The rows come from 5 hidden closed curves, with some noise, and rows from the same curve form a group. Each curve winds through 8 dimensions. The rows are also pushed far along 4 directions, which tell nothing about the answers.
In the rows, 128 means zero.
Some rows, each with its group after it:
[136 107  96  72 160 156 139 190 150 161  96 116 124  88 132 102  98 120
  75 116 195  43 105] | Q_506
[114  95  84  56 143 146  84 167 149 120 119  73 153 122 120 105 123  99
 111 137 162 127 120] | Q_499
[135  63  50  70 100 141 172 192 162 166 119  87 167  69 162  80 139 124
  34 129 156  91  77] | Q_506
[140 141 133 168 102  79 197  76 102 144 135 111 126 115 152 149 167 146
 128 135 112 120 135] | Q_506
[149 125 124 163 104 123 139 104 144 122 138 152 145 141 131 150 165 132
 134 121  96 154 120] | Q_37
[153  91  86 133 127 125 115 158 177 124 134 102 171  83 138 140 180  85
 137 137 167 134  90] | Q_660
[106 164 123 129 119 136 144 105 114 148 123 114 105 114 143 127 138 156
 133 165 118  91 128] | Q_660
[128 157 134 126 145 140 128 118 106 142 118 111  91 136 134 145 130 157
 124 138 146  77 145] | Q_914
[114 202 168 162 129 168 116  94  86 129 108 180  55 139  99 127 103 174
 170 138 113 107 170] | Q_506
[140 124 133 140 140 107 135 100 113  95 131 129 126 186 138 163 157 127
 142 126  92 158 156] | Q_506
[120 173 163 168 165 202 108 130 138 158  79 193 108 109  92 162 115 162
 155 148 162  51 113] | Q_499
[152 102 147 155 108  99 160 103 136 121 153  95 205 177 170 156 218 113
 146 122 105 178 121] | Q_499
[145 119 142 175 126  73 132  87 119  86 169 109 158 191 135 175 166 100
 153  92  86 210 148] | Q_660
[132 135 123  80 156 144 103 159 101 134 112 127  63 119 121 114  87 140
 108 157 152  81 156] | Q_914
[139 121 153  93 158 131  88 157 149  90 122 159 103 130 124 104  90  86
 164 114 152 137 139] | Q_914
[155 123 118 142 117 106 172 120 116 150 113 113 139 121 140 113 147 139
 117 125 142 122 131] | Q_660
[112 131 131 122 119  87 181  94  72 133 145  67 128 168 161 143 160 145
 108 136  99 135 162] | Q_660
[143  79  89 101 102 113 154 139 140 153 131 104 151  99 129 134 141 135
  58 119 131 112 110] | Q_660
[113 112  91  96 129 128 109 172 141 133 151  99 130 114 146 105 102 117
  89 139 130 128 100] | Q_499
[145 154 141 134 150 167  64 140 194 100  99 227  87  76  73 116  76  90
 190 103 165 113 113] | Q_660
[140 108 161 132 134  90 142 121 104 113 152 109 150 175 141 144 140 111
 134 107 113 174 150] | Q_499
[160  75  98  98 134 117 176 176 156 164 114  88 178  89 158 117 157 107
  75 112 191  81  91] | Q_506
[130  69 108 104 128 120 162 173 122 168 120  89 180  98 135 128 148 113
  76 149 156 123 107] | Q_914
[126 142 139 125 120 150 149 128 130 147 124 113 139 131 148 118 144 146
 122 119 144  91 121] | Q_914
[125 113 137 126 118 103 131 133 113 103 152 131 124 139 127 112 115 100
 134  99 108 189 147] | Q_37
[160 129 145 160 135  92 137  92 141 119 133 111 159 157 133 172 182 106
 164 109 135 145 135] | Q_914
[135  94 130  74 139 123 141 162 127 128 122 105 133 121 146 111 138  98
 116 139 153 114 138] | Q_660
[129 126 163 116 106 112 158 121 117 139 139 126 137 123 147 107 142 117
 139 129 124 138 136] | Q_660
[128  65 101  64 117 108  90 176 131 101 156  77 148 112 136  87 119  84
 106 127 147 184 131] | Q_499
[136  96  78  61  83 117 110 141 138 134 145  55 159 126 149  74 153 130
  96 143 129 153 121] | Q_37
[157  89 117 175 117  89 198 112 129 173 124  81 203  95 130 185 210 115
 103 119 164 119 106] | Q_506
[100 162 119 149 155 170 124 133 158 147 100 151 111  75 120 137 112 144
 139 157 159  52  94] | Q_37
[128 152 169 177 116 113 194 103  92 151 132 134 114 127 171 139 146 171
 125 144 117  90 131] | Q_914
[128 170 146 141 124 125 148 104  89 146 129 122 104 171 162 128 148 169
 138 174  88 111 147] | Q_914
[136 134 162 166 161 149 125 111 141 108 100 199 122 136  95 176 124 126
 159 118 126 118 137] | Q_499
[111 134 115 117 144 152 112 137 121 150 114  95 133 119 115 141 132 143
 116 154 156  94 122] | Q_499
[111 141 120 137 120 145 114 122 134 139 116 137 121  89  87 126 117 123
 142 123 147 128 127] | Q_506
[134 105 119 117 150 157  67 174 146 114 116 141 124  93  90 127 111  98
 143 133 174 140 124] | Q_506
[134 160 163 194 123 142 127 105 170 170 111 173 163  76 100 161 151 121
 181 146 153 101  83] | Q_506
[161 102 140 192 135 128 160 142 122 140 129 132 138  86 139 176 173 135
 125 136 166 103 111] | Q_499
[102 157 114 106 127 135 115 119 137  94 137 137  93 145 153  98 105 136
 143 143  91 126 134] | Q_37
[135 121 172 130 142 116 106 112 151  87 127 168 150 172  95 126 106  85
 175  62 121 187 148] | Q_37
[138 148 154 134 128 113 140  96 124 105 120 177  93 148 115 127 109 125
 160 109 103 142 157] | Q_506
[123 146 125 145 141 117 118 117 142 124 120 144 111  87 101 130 103 106
 156 114 159 120 123] | Q_506
[136  78 107  65 126 159 113 181 175 146  97 138 165  79  84  87 103  91
  97  87 185 118 106] | Q_914
[115 132 143 115 109 109 134 105 134 121 138 157 123 135 116 116 102 114
 136 114  91 160 133] | Q_506
[107 187 137 171 154 157  76 120 112  97 127 179  54 132  87 132  65 140
 164 107 122 136 150] | Q_660
[105 141 147 134 116 114 180 112  53 155 136 124  74 125 143 140 103 181
  78 150 100  90 158] | Q_660
[124 132 149 170 130 135 127 139 144 132 142 146 158 118 124 142 142 100
 152 112 134 155 107] | Q_37
[120 166 153 162 132 138 113 115 111 133 121 154  99 106  86 124  97 128
 159 105 147 140 144] | Q_914
[107 102  93  60 143 138  99 140 131 109 118 109 115 138 102 119  85 124
  90 113 128 121 143] | Q_37
[162 124 154 196 141 133 137 144 153 152 103 194 137  53  83 162 129  99
 156 119 179 118 102] | Q_37
[124 115 125 162 130 172 106 162 174 164 105 171 161  46  80 139 119 109
 133 130 176 107  73] | Q_499
[116 137 122 142 131 116 126 119 128 109 139 130 100  97 138 131 116 128
 139 134 131 118 128] | Q_914
[164  71 117  60 106 100 105 155 188 108 139  78 208 136 143  67 167  53
 151  94 167 189 114] | Q_37
[122 154 138 154 146 171  98 130 154 121 113 198 105 129 104 149 105 135
 144 130 112 107 115] | Q_37
[145 149 150 153 123 140 109 109 133 116 114 158 116 122 102 124 144 117
 184 117 142 150 146] | Q_506
[119 219 174 201 153 147 139  61 103 148  98 175  83 158  90 168 106 181
 167 109 120  82 153] | Q_660
[142 130 138 207 135 155 131 144 151 194 111 153 163  49 115 187 159 148
 126 180 172  67  64] | Q_660
[122 146 148 127 132 180 119 163 126 154 112 173  87 101 134 108  92 161
 112 155 140  68 114] | Q_499
[142  89  74  58 100 152 126 179 155 152 116 104 140  94 125  66 108 130
  58  97 167 105 108] | Q_660
[131 123 143 146 121 101  81 122 135  97 165 142 134 157 123 146 128 102
 161 138  87 199 128] | Q_914
[135  97 114 100  97 163 162 176 132 177 119 122 140  79 163  99 146 156
  66 158 148  73  97] | Q_499
[133 145 140 159 127 112 163 115 104 169 126  97 144 114 129 142 142 139
 121 121 155 108 127] | Q_499
[106 201 203 222 154 118 122  86  80  95 156 183  89 202 128 168 106 130
 199 113  64 183 162] | Q_37
[135 145 153 152 141 121 119  82 145  93 119 155 138 173 122 156 154 117
 187 123 100 151 143] | Q_499
[164 111 125 114 145 126 126 157 127 156 107 125 113  84 116 143 137 116
 118 154 178  85 125] | Q_914
[116 130 130 112 104 122 137 117  83  89 147 121  73 143 152  94 122 152
 126 126 100 150 171] | Q_499
[ 99 186 145 194 159 139 120  94 124 137 118 136 120 119 109 170 124 145
 173 144 140  98 116] | Q_37
[133 119 113 102 132 181 145 172 155 186  89 116 149  67 133 113 142 146
  86 133 205  28  89] | Q_914
[181  39 134  88 122 106 119 176 175 121 129 115 202 106 129 116 174  51
 137 108 177 175 109] | Q_506
[131 108  69  85  96 141 143 160 129 138 133 108  96  77 156  88 127 146
  74 145 139  94 118] | Q_660
[132 133 107 125 105 144 128 119 126 129 129 142 108 136 123 122 129 153
 106 126  98 131 132] | Q_37
[143 106 118 123 112  90 117  97 127 107 143 112 149 166 120 149 145 128
 123 121  92 176 143] | Q_37
[137 122 147 105 140 125 131 148 123 119 129 134 105 124 151 108 115 120
 131 138 143 111 135] | Q_914

New rows. What belongs after each?
[139 120  95 106 131 135 129 159 113 115 140 107  93 146 168 112 137 142
 101 142 122 112 137] | Q_660
[ 90 153 108  94 102 124 136  99  73 127 141  68  95 151 149  95 127 170
 112 159  95 129 164] | Q_499
[126 168 144 134 133 138 136 117  99 149 120 135  93 155 151 128 131 166
 139 175 107  98 141] | Q_914
[110 113 103  83 122 128  80 141 138  95 153 130 116 159 128 114  89 122
 106 129  82 158 129] | Q_660
[142 104 150 106 104 117 167 145 124 148 133 127 133  94 151 108 145 119
 115 133 143 114 128] | Q_660
[123 158 139 143 141 181 112 145 116 123 102 179  56  80 106 112  88 156
 140 130 165  70 138] | Q_499
[117 140 138 139 106 126 176  93  72 130 127 139  99 179 137 136 131 174
  99 127  59 140 171] | Q_506
[134 124 114 119  99 130 116 123 122 143 139 117 120 114 119 131 128 144
  97 129 121 126 125] | Q_914
[155 109 148 131 114 117 124 141 136 106 157 143 128 149 159 130 151 110
 134 118 111 157 128] | Q_660
[134 167 172 181 134 147 170 109  87 143 115 178  95 164 135 142 118 179
 127 119 101 104 149] | Q_506
[140  85 106 126 116  97 120 125 161 116 130 102 185  97  98 129 147  80
 136  96 160 178 114] | Q_37
[112 143 102 129 128 158 146 152 137 152 116 147 111 102 139 102  95 157
  87 126 132  82 102] | Q_506
[117 140 102  70 124 157  51 142 150 113 123 118 111 127 101  72  85 125
 138 132 140 140 129] | Q_37
[127 165 161 185 124 127 120  86 143 135 116 182 129  98  75 157 122 115
 185 117 130 142 125] | Q_506
[141 128 147 114 129 170 107 154 151 162 101 159 137 108 112 113 111 148
 120 139 160  80 103] | Q_37
[151 133 149 226 138 112 133 127 159 147 144 156 181 104 132 187 161 108
 154 128 141 139  75] | Q_499
[ 95 142  78  50 120 147 112 143 102 112 122 100  65 131 116  59  61 145
  86 102 126 117 164] | Q_660
[ 83 146 100  32 155 171  83 153 125  80 115 157  37 167 124  76  38 137
 107 119  91  97 162] | Q_37
[115 184 159 157 132 174 115 110 112 147 112 157 103 150 117 132 129 166
 156 143 119  98 136] | Q_506
[113 164 172 186 127 129 108 102 131  97 155 162 141 168 125 134 126 108
 193  96  95 193 132] | Q_37
[101  90 105  53 110 109 116 140 125 105 149  82 138 135 149  81  98 121
  92 127 110 151 130] | Q_37
[135 112 151 154 128 148 134 151 163 164 109 146 180  58 101 125 127 105
 138 107 197 108  89] | Q_37
[113 133 131 135 145 121 125  99 118 120 120 133 121 147 104 160 110 143
 120 116 112 121 142] | Q_37
[145 114 108 111 159 154  89 158 174  94  95 190 108 108  89 121  87  93
 146 107 151 124 120] | Q_506
[140 145 153 166 122 140 132 130 121 147 141 128 147 158 154 143 154 152
 129 134 119 124 115] | Q_660
[109  61  62   4 147 131  75 177 185  87 125  86 154 125 126  85  98  76
  95 122 146 131 111] | Q_37
[131 122 128 132 130 110 106 135 117 106 153 128 132 172 138 122 111 126
 121 120  92 181 134] | Q_660
[132 120 132 152 133 144 122 147 148 162 110 144 174 112 115 145 144 123
 134 160 134 126  94] | Q_914
[157 176 150 244 121 121 168  82  98 162 138 136 136 157 142 190 172 189
 129 118 109 115 120] | Q_660
[152 121 147 188 140 158 109 135 191 111 104 215 149  77  81 157 135  88
 180  95 158 138  98] | Q_499
[137 104 100 124  94 109 131 132 147 136 141 104 151  80 132 104 149 116
 122 141 142 151 106] | Q_37
[145  96 107 101 111 121 128 151 141 133 129 141 121  95 135 109 123 125
 102 149 123 126 117] | Q_37
[112 152 155 148 119  99 139 107  76  96 161 140  85 171 137 119 103 132
 143 109  71 187 170] | Q_37
[123 142 149 202 133 129 140 128 117 182 128 137 138  64 116 182 137 149
 127 168 158  89  91] | Q_506
[ 84 213 144 190 170 186 122  87 109 151  89 187  57 108  91 182  77 203
 133 140 128  25 127] | Q_914
[147 100 125 108 125 150 124 176 146 145 123 141 126  87 147 106 124 129
 105 150 160  93 101] | Q_499
[142 141 138 132 141 120 129 143 124 132 128 109 132 130 135 114 141 103
 159 129 157 139 136] | Q_37
[ 93 183 127 134  95 134 146  79  58 112 159 133  55 210 159 119 112 206
  99 139  19 140 176] | Q_37
[114 119 110  96 147 140 113 137 139 127 118 108 146 156 119 139 129 115
 112 125 127 120 127] | Q_506
[140 146 125 141 124 105 152  88 122 127 125 101 144 169 133 135 154 135
 135  94 122 139 144] | Q_660
[139  80 126 120 127 116 168 155 100 164 127  91 152 103 140 148 148 138
  73 141 155 102 121] | Q_499
[144 115 133 128 122 144 172 151 106 155 114 136 129 138 145 117 133 156
  85 117 131 100 131] | Q_506
[119 122 134 151 130 149 140 157 133 147 133 133 148 103 132 133 137 116
 123 126 143 128 106] | Q_37
[124  83  98  69  80 148 165 165 128 154 136  93 155 113 175  80 157 149
  60 149 118 113 109] | Q_499
[145 131 131 115 128 125 154 151 127 151 117 126 112 105 160 104 137 132
 125 160 149  83 121] | Q_37
[116 100  87  38 104 124 131 136 146 135 124  97 126 120 137  88 110 130
  75 128 119 105 124] | Q_660
[134 117 125 137  94 114 129 115 151 116 159 118 166 151 166 122 168 124
 140 140  90 169 105] | Q_37
[167  89 135 162  95 134 167 164 154 199 127 129 185  45 140 140 178 132
  94 145 178  93  69] | Q_660
[124  99 137 137  96  69 178 111 104 136 173  78 183 166 170 136 162 119
  96 108  88 185 127] | Q_506
[112 137 120 109  86 120 116 108 105 123 166  99 118 168 146 112 130 157
 101 121  77 159 141] | Q_914
[156 119 165 188 100 133 190 115 113 206 110 150 169  76 122 175 185 159
 109 160 146  85  99] | Q_506
[105 136  99  62 157 169  95 181 112 147 118 107  82 124 145  98  86 150
  89 180 139  65 127] | Q_37
[146  74  87  86 122  65 156 118 156  91 142  90 166 152 157 129 162  81
 113 108 107 168 131] | Q_506
[129 121 112  89 123 112 134 147 136 103 135 111 114 124 145  79 123  89
 142 110 137 156 142] | Q_37
[134 143 158 168 139 123 120 144 135 128 133 161 124  91 122 119 115  97
 175 134 148 147 113] | Q_37
[143 119 107 100 132 130 146 149 124 146 102 118 119 107 128  95 114 132
 106 127 160 102 130] | Q_660
[124 131 102  78 147 221  38 192 196 145  80 196  97  56  66  89  58 129
 122 146 183  62  86] | Q_37
[112 111 104 114 134 113 167 146 124 163 132  84 151 103 144 129 120 130
  72 119 147  92 106] | Q_506
[122 139 125 124 135 154 102 151 131 144 107 146 106  72  76 107  87 113
 136 107 179 117 130] | Q_914
[154 150 156 142 144 119  99 124 141 123 129 133 137 153 130 131 141 107
 184 143 142 143 129] | Q_37
[124 149 119 156 104 108 137  94 136 101 152 126 130 143 142 118 153 118
 162 114  93 177 132] | Q_37
[152  52  76  10 115 110 130 204 156 119 138  71 147 109 182  50 140  76
  84 146 153 138 120] | Q_37
[141 120 126 119 147 105 122 131 116 102 136 107 135 188 146 127 134 116
 137 124 110 165 146] | Q_660
[141  70  90 101 105 107 131 161 125 130 143  60 152  69 140 107 158 105
 101 138 174 147 121] | Q_499
[ 88 136 111  86 119 109 125  87 104  91 140 103 111 185 125 117 112 132
 126 124  61 175 168] | Q_499
[127 117 147 144 112  97 165  92  98 127 130 130 142 138 118 147 142 132
 128 117 102 160 152] | Q_499
[157 120 134 106 109 135 138 131 121 158 120 115 138 150 142 122 152 160
 102 144 125 106 128] | Q_37
[141 122 122 117 136  94 101 131 173  70 161 141 140 172 157 116 126  75
 162  99  95 188 121] | Q_499
[121 125 145 158 101 126 201 132  68 181 150 113 125 139 188 152 156 194
  59 170  87  90 121] | Q_37
[161 128 171 197 141 109 118 108 179 141 103 192 184  89  78 166 136  87
 192 119 162 150  94] | Q_660
[ 96 129 104  79 136 130  91 145 132  79 142 122  76 115 130  91  74 111
 130 121 125 134 145] | Q_914
[114 152 163 169 129 116 169 116  47 145 154 121  79 158 167 168 132 180
  98 160  84 112 156] | Q_660
[136 128 112 119 124 110 110 117 148  93 126 129 129 131  96  99 113  86
 159  72 142 178 148] | Q_660
[136 107 129 146 114 135 144 137 140 168 129 125 184 120 136 148 162 137
 104 154 121 124  92] | Q_914
[103  92  98  43 149 167  87 173 142  83 119 139 104 149 120  99  87 110
  96 110 117 134 148] | Q_499
[109 112 130  99 124 131 110 170 130 120 149 121 128 109 146  81 101 102
 125 137 132 150 118] | Q_37
[123 127 103 128 136 129 111 149 137 153 123 113 129  79 117 132 116 127
 116 162 158  99 100] | Q_499
[122 127 142 111 141 120  38 134 152  68 158 165 113 165 100 122  82  82
 177 122  87 214 137] | Q_914
[130 140 167 170 157 126 133 130  91 126 131 157  95 142 130 171 118 141
 131 144 116 118 142] | Q_660
[126 135 132 155 123  95 152 100 152 132 149 107 184 159 154 147 161 111
 139 111 105 153 105] | Q_506
[109 115 113  87 150 118  97 122 159  81 130 124 136 158 126 128 106 101
 141 125 109 144 129] | Q_37
[143 140 131 152 123 112 171 122 132 138 121 127 130 100 142 126 158 115
 147 121 152 116 124] | Q_37
[122 121 100 134 112  96 165 117 111 131 140  93 139 119 159 123 160 129
 124 159 108 144 130] | Q_914
[133 140 130 178 125  72 167  86 124 142 142 110 161 137 137 171 157 120
 137 124 108 148 120] | Q_499
[137 107 122 126 114 120 107 129 180 126 126 153 160  80 106 125 130  89
 151 129 145 146  95] | Q_660
[155 106 125 126 131 159 111 172 168 159 118 130 169 104 128 126 150 118
 115 127 174 103  88] | Q_660
[137 113 123  87 105 126 125 143 110 139 129 135 104 126 119  98 104 137
  99 136 111 138 146] | Q_914
[139 135 124 115 158 141 117 141 126 125  97 141  92 102  97 126 105 121
 134 113 177  95 148] | Q_506
